The rows of each matrix lie in a flat space through zero, up to rounding. After each matrix: how many dimensions does the smallest such space have?

43.6, 71.5, -9.5, 9.7, -7.9, -0.3, -31.2, 34.6, 10.9, 16.7, 61.7, -34.5, -2.0, 59.9, -4.7, 5.3, 22.5
71.5, 59.9, 15.1, 9.9, -15.5, -14.0, 4.1, 85.9, -1.9, 66.5, 49.5, 10.0, -2.7, 20.6, 36.3, -46.7, -68.7
-9.5, 15.1, 49.7, -39.9, 4.2, 11.2, -19.1, 3.2, -7.4, 17.7, 22.2, 18.3, -0.2, -8.7, 44.7, -34.1, -38.3
9.7, 9.9, -39.9, 66.1, 2.5, 2.6, -3.7, 48.5, -0.1, -24.7, -60.2, -41.0, 42.5, 29.4, -43.3, -6.0, 12.7
-7.9, -15.5, 4.2, 2.5, 17.8, 1.1, 8.7, -15.1, 1.5, 13.9, 8.6, 10.8, 12.0, -36.9, 13.4, -2.3, 15.5
-0.3, -14.0, 11.2, 2.6, 1.1, 32.3, -21.5, -18.2, -6.6, 10.6, 18.1, 10.2, -17.1, 5.1, 30.4, 15.3, -47.7
-31.2, 4.1, -19.1, -3.7, 8.7, -21.5, -3.0, -24.6, 3.2, -32.2, -21.3, -16.9, 17.6, 29.4, -36.7, 10.9, 55.9
34.6, 85.9, 3.2, 48.5, -15.1, -18.2, -24.6, 30.8, 41.2, 9.5, 73.0, -24.7, 34.1, 71.2, 14.6, -55.7, 2.0
10.9, -1.9, -7.4, -0.1, 1.5, -6.6, 3.2, 41.2, -28.9, 18.1, -38.1, 2.5, 2.0, 21.9, -4.7, -5.1, -49.9
16.7, 66.5, 17.7, -24.7, 13.9, 10.6, -32.2, 9.5, 18.1, 22.8, 74.6, 4.0, 0.3, 11.7, 24.3, 8.5, 46.1
61.7, 49.5, 22.2, -60.2, 8.6, 18.1, -21.3, 73.0, -38.1, 74.6, 49.9, 2.9, -37.4, -3.9, 30.3, 22.6, -26.7
-34.5, 10.0, 18.3, -41.0, 10.8, 10.2, -16.9, -24.7, 2.5, 4.0, 2.9, 76.3, -21.3, 25.5, 36.8, 24.2, -42.5
-2.0, -2.7, -0.2, 42.5, 12.0, -17.1, 17.6, 34.1, 2.0, 0.3, -37.4, -21.3, 58.9, -25.4, -7.5, -59.5, 7.4
59.9, 20.6, -8.7, 29.4, -36.9, 5.1, 29.4, 71.2, 21.9, 11.7, -3.9, 25.5, -25.4, -19.7, 3.6, -8.9, -42.9
-4.7, 36.3, 44.7, -43.3, 13.4, 30.4, -36.7, 14.6, -4.7, 24.3, 30.3, 36.8, -7.5, 3.6, 53.1, -5.4, -37.2
5.3, -46.7, -34.1, -6.0, -2.3, 15.3, 10.9, -55.7, -5.1, 8.5, 22.6, 24.2, -59.5, -8.9, -5.4, 87.5, 1.1
22.5, -68.7, -38.3, 12.7, 15.5, -47.7, 55.9, 2.0, -49.9, 46.1, -26.7, -42.5, 7.4, -42.9, -37.2, 1.1, 10.7

9

-5.9, 20.8, 15.0, 4.9, -1.8, -10.7, -24.8, 3.4, -33.0, -36.6, -0.8, -19.1, 38.3, 2.5, 8.8, 9.9, -3.4
20.8, 17.3, 9.1, -24.5, -0.4, -1.6, -38.5, 4.6, 14.4, -16.2, 3.8, 2.8, -4.7, -21.0, -34.3, 10.6, -7.7
15.0, 9.1, 9.4, 8.7, -0.9, -17.0, -2.9, -10.1, 9.3, 18.1, -19.7, 18.0, -6.5, 18.3, -10.1, -28.7, -18.4
4.9, -24.5, 8.7, 44.6, -12.5, 7.5, 25.7, -8.7, -5.3, 9.2, 0.9, 6.8, 3.4, -11.2, -34.0, 11.5, 4.3
-1.8, -0.4, -0.9, -12.5, 30.6, 5.1, -10.5, -1.9, 28.8, 3.3, 19.6, -8.6, -56.7, -7.8, -34.7, 18.5, 7.7
-10.7, -1.6, -17.0, 7.5, 5.1, 7.1, 9.7, 10.7, -16.3, -14.6, 6.7, -13.9, 10.8, 3.4, 23.8, 7.5, 9.4
-24.8, -38.5, -2.9, 25.7, -10.5, 9.7, 39.8, 6.8, -17.7, 30.3, -1.9, -8.3, 20.8, 12.1, 24.4, -14.3, 16.5
3.4, 4.6, -10.1, -8.7, -1.9, 10.7, 6.8, -2.7, 14.2, -17.4, 17.9, 14.5, -14.7, -25.1, -0.2, 22.2, 9.6
-33.0, 14.4, 9.3, -5.3, 28.8, -16.3, -17.7, 14.2, -27.3, -10.6, 0.1, -28.0, 1.3, 29.1, 28.8, -19.7, 12.8
-36.6, -16.2, 18.1, 9.2, 3.3, -14.6, 30.3, -17.4, -10.6, 38.0, -9.5, -7.0, 6.9, 41.1, 46.6, -28.7, 0.6
-0.8, 3.8, -19.7, 0.9, 19.6, 6.7, -1.9, 17.9, 0.1, -9.5, 2.9, 2.8, -35.9, -7.7, -13.9, -2.9, 18.6
-19.1, 2.8, 18.0, 6.8, -8.6, -13.9, -8.3, 14.5, -28.0, -7.0, 2.8, -16.2, 64.4, 19.2, 42.4, -23.7, 0.8
38.3, -4.7, -6.5, 3.4, -56.7, 10.8, 20.8, -14.7, 1.3, 6.9, -35.9, 64.4, 7.0, -40.5, -25.3, -5.7, -6.1
2.5, -21.0, 18.3, -11.2, -7.8, 3.4, 12.1, -25.1, 29.1, 41.1, -7.7, 19.2, -40.5, -9.9, -35.6, 2.2, -2.3
8.8, -34.3, -10.1, -34.0, -34.7, 23.8, 24.4, -0.2, 28.8, 46.6, -13.9, 42.4, -25.3, -35.6, -13.8, -11.7, 15.1
9.9, 10.6, -28.7, 11.5, 18.5, 7.5, -14.3, 22.2, -19.7, -28.7, -2.9, -23.7, -5.7, 2.2, -11.7, 11.6, 2.4
-3.4, -7.7, -18.4, 4.3, 7.7, 9.4, 16.5, 9.6, 12.8, 0.6, 18.6, 0.8, -6.1, -2.3, 15.1, 2.4, 9.2

9

38.0, -41.3, 8.6, -6.5, 12.1, 43.8, -37.1, 4.2, -6.4, 1.4, -4.1, -18.8, 23.4, -0.2, 47.6, -15.3, -10.7
-41.3, 43.2, -18.5, -15.1, 24.0, -23.5, 12.0, -24.3, 23.4, -24.8, -9.9, -4.3, 3.1, 13.4, -46.5, 17.1, -22.5
8.6, -18.5, 0.7, -0.3, 10.9, -24.6, 3.2, 6.4, -22.4, 8.1, -18.7, -2.5, 5.1, 27.4, 9.6, -10.8, 20.7
-6.5, -15.1, -0.3, 31.0, 13.8, -10.8, 43.8, 9.9, 37.9, 55.2, 33.8, 14.9, 32.3, -1.6, -5.7, 24.0, -0.5
12.1, 24.0, 10.9, 13.8, 11.1, 31.9, 4.5, 4.0, 57.5, 1.1, 5.6, 9.8, -2.1, -51.6, 16.6, -38.9, -16.9
43.8, -23.5, -24.6, -10.8, 31.9, -4.7, -19.8, -16.8, -13.1, -12.1, 22.7, -28.5, -23.2, -17.9, 27.1, 12.2, 11.3
-37.1, 12.0, 3.2, 43.8, 4.5, -19.8, 17.8, -5.4, 5.0, -32.3, -1.7, 28.7, 4.0, -29.8, 6.5, 26.9, -30.9
4.2, -24.3, 6.4, 9.9, 4.0, -16.8, -5.4, 3.7, -25.3, 8.7, 1.7, 6.6, 16.8, 47.4, -12.5, 33.8, 25.7
-6.4, 23.4, -22.4, 37.9, 57.5, -13.1, 5.0, -25.3, 42.0, -8.4, 24.6, 8.7, 29.6, -5.5, -17.3, 0.9, -4.0
1.4, -24.8, 8.1, 55.2, 1.1, -12.1, -32.3, 8.7, -8.4, -11.9, 10.8, 2.0, 17.3, 27.5, -0.8, 0.2, 33.1
-4.1, -9.9, -18.7, 33.8, 5.6, 22.7, -1.7, 1.7, 24.6, 10.8, 13.9, -7.4, 26.4, -0.4, 1.8, -28.2, -6.7
-18.8, -4.3, -2.5, 14.9, 9.8, -28.5, 28.7, 6.6, 8.7, 2.0, -7.4, 14.4, -17.9, 0.1, -4.5, 30.0, -1.0
23.4, 3.1, 5.1, 32.3, -2.1, -23.2, 4.0, 16.8, 29.6, 17.3, 26.4, -17.9, 79.8, 31.0, -47.1, 10.7, 31.0
-0.2, 13.4, 27.4, -1.6, -51.6, -17.9, -29.8, 47.4, -5.5, 27.5, -0.4, 0.1, 31.0, 3.4, -28.2, 10.1, 37.6
47.6, -46.5, 9.6, -5.7, 16.6, 27.1, 6.5, -12.5, -17.3, -0.8, 1.8, -4.5, -47.1, -28.2, 77.7, -36.3, -4.4
-15.3, 17.1, -10.8, 24.0, -38.9, 12.2, 26.9, 33.8, 0.9, 0.2, -28.2, 30.0, 10.7, 10.1, -36.3, 9.5, 5.1
-10.7, -22.5, 20.7, -0.5, -16.9, 11.3, -30.9, 25.7, -4.0, 33.1, -6.7, -1.0, 31.0, 37.6, -4.4, 5.1, 15.4

13

26.3, 2.5, -2.6, -18.8, -29.8, -25.1, 2.2, -19.7, 11.6, -6.3, -39.8, 10.0, -30.1, -34.0, 49.9, 19.0, -32.1
2.5, 26.0, -16.1, 31.2, 35.5, 33.2, -16.2, -25.1, 25.8, 8.9, 10.2, 3.2, 13.3, -17.6, -0.4, -15.6, -12.4
-2.6, -16.1, 10.7, -14.1, -16.5, -9.4, 6.9, 16.4, -6.3, -6.5, -3.7, -1.0, 0.2, 9.3, -9.9, 14.5, 11.9
-18.8, 31.2, -14.1, 52.1, 46.1, 40.9, -14.8, -6.7, 12.9, 22.0, 41.2, -0.9, 26.3, -12.9, -24.4, -42.4, 8.8
-29.8, 35.5, -16.5, 46.1, 27.7, 12.6, 11.2, 6.3, -19.5, 33.3, 40.3, -3.2, 12.6, -0.8, 0.7, -61.8, 1.5
-25.1, 33.2, -9.4, 40.9, 12.6, 51.2, -12.5, -0.3, 46.1, 2.9, 43.2, -0.2, 25.9, -17.5, -42.7, -26.2, -0.4
2.2, -16.2, 6.9, -14.8, 11.2, -12.5, -42.9, -29.6, -12.4, -13.5, 7.7, -18.5, -5.5, 9.4, 11.9, -14.8, 10.7
-19.7, -25.1, 16.4, -6.7, 6.3, -0.3, -29.6, -3.2, -10.9, -10.7, 19.2, -20.6, 19.9, 23.7, -11.2, -8.5, 33.9
11.6, 25.8, -6.3, 12.9, -19.5, 46.1, -12.4, -10.9, 84.3, -19.5, -0.6, 16.3, 2.8, -49.3, -32.0, 27.2, -27.1
-6.3, 8.9, -6.5, 22.0, 33.3, 2.9, -13.5, -10.7, -19.5, 16.9, 18.1, -5.8, 6.4, 0.2, 6.6, -33.2, 9.3
-39.8, 10.2, -3.7, 41.2, 40.3, 43.2, 7.7, 19.2, -0.6, 18.1, 41.4, -8.5, 51.3, 31.7, -39.9, -25.1, 30.1
10.0, 3.2, -1.0, -0.9, -3.2, -0.2, -18.5, -20.6, 16.3, -5.8, -8.5, 0.5, -7.2, -22.2, 17.1, 1.6, -10.2
-30.1, 13.3, 0.2, 26.3, 12.6, 25.9, -5.5, 19.9, 2.8, 6.4, 51.3, -7.2, 19.4, 9.9, -52.5, -33.7, 22.0
-34.0, -17.6, 9.3, -12.9, -0.8, -17.5, 9.4, 23.7, -49.3, 0.2, 31.7, -22.2, 9.9, 61.1, -19.0, -27.8, 28.8
49.9, -0.4, -9.9, -24.4, 0.7, -42.7, 11.9, -11.2, -32.0, 6.6, -39.9, 17.1, -52.5, -19.0, 35.3, 12.8, -29.1
19.0, -15.6, 14.5, -42.4, -61.8, -26.2, -14.8, -8.5, 27.2, -33.2, -25.1, 1.6, -33.7, -27.8, 12.8, 31.8, -17.7
-32.1, -12.4, 11.9, 8.8, 1.5, -0.4, 10.7, 33.9, -27.1, 9.3, 30.1, -10.2, 22.0, 28.8, -29.1, -17.7, 36.7

7

13.7, 1.0, 10.7, 25.9, -15.2, 17.6, -1.8, -16.4, 2.7, -9.0, -26.4, -3.8, -0.4, 24.0, -6.7, 8.4, 17.7
1.0, 19.8, -27.0, 2.6, -10.8, -6.9, -32.1, 12.7, 24.9, -34.8, -23.0, -19.1, -2.0, 44.5, -11.4, 32.9, -12.4
10.7, -27.0, 32.4, 11.6, -1.8, 18.7, 24.7, -20.3, -24.2, 27.6, 6.2, 30.7, 21.6, -40.5, 23.9, -25.8, 36.0
25.9, 2.6, 11.6, 41.6, -22.4, 26.5, -12.4, -23.2, 0.7, -19.4, -52.7, -0.9, 6.1, 32.5, 2.2, 15.8, 29.8
-15.2, -10.8, -1.8, -22.4, 2.5, -11.9, 16.2, 14.6, 1.7, 6.8, 35.3, 16.1, 7.3, -36.3, 1.6, -10.2, -4.2
17.6, -6.9, 18.7, 26.5, -11.9, 21.9, 5.5, -22.9, -7.7, 5.7, -23.1, 6.3, 10.4, 9.3, 7.3, -2.2, 26.4
-1.8, -32.1, 24.7, -12.4, 16.2, 5.5, -39.5, -5.6, -2.3, 20.7, 33.0, -1.5, 25.0, 27.9, 11.4, 3.6, 39.4
-16.4, 12.7, -20.3, -23.2, 14.6, -22.9, -5.6, 22.7, 4.1, -9.6, 13.7, -10.4, -21.4, -10.2, -9.9, 1.2, -33.3
2.7, 24.9, -24.2, 0.7, 1.7, -7.7, -2.3, 4.1, 4.7, -6.0, -20.7, -15.1, -8.1, 15.6, 0.2, 7.3, -29.5
-9.0, -34.8, 27.6, -19.4, 6.8, 5.7, 20.7, -9.6, -6.0, 48.8, 60.9, 18.4, 33.9, -18.4, 11.9, -22.7, 27.8
-26.4, -23.0, 6.2, -52.7, 35.3, -23.1, 33.0, 13.7, -20.7, 60.9, 82.0, 20.1, 16.1, -66.4, 22.4, -42.9, -16.9
-3.8, -19.1, 30.7, -0.9, 16.1, 6.3, -1.5, -10.4, -15.1, 18.4, 20.1, -3.7, -15.6, -2.4, -8.9, -15.4, 17.0
-0.4, -2.0, 21.6, 6.1, 7.3, 10.4, 25.0, -21.4, -8.1, 33.9, 16.1, -15.6, -15.3, 15.1, -17.0, -18.1, -2.6
24.0, 44.5, -40.5, 32.5, -36.3, 9.3, 27.9, -10.2, 15.6, -18.4, -66.4, -2.4, 15.1, 18.3, 10.0, 16.7, -29.7
-6.7, -11.4, 23.9, 2.2, 1.6, 7.3, 11.4, -9.9, 0.2, 11.9, 22.4, -8.9, -17.0, 10.0, -25.1, -8.0, 9.8
8.4, 32.9, -25.8, 15.8, -10.2, -2.2, 3.6, 1.2, 7.3, -22.7, -42.9, -15.4, -18.1, 16.7, -8.0, 12.5, -30.3
17.7, -12.4, 36.0, 29.8, -4.2, 26.4, 39.4, -33.3, -29.5, 27.8, -16.9, 17.0, -2.6, -29.7, 9.8, -30.3, 23.9

6
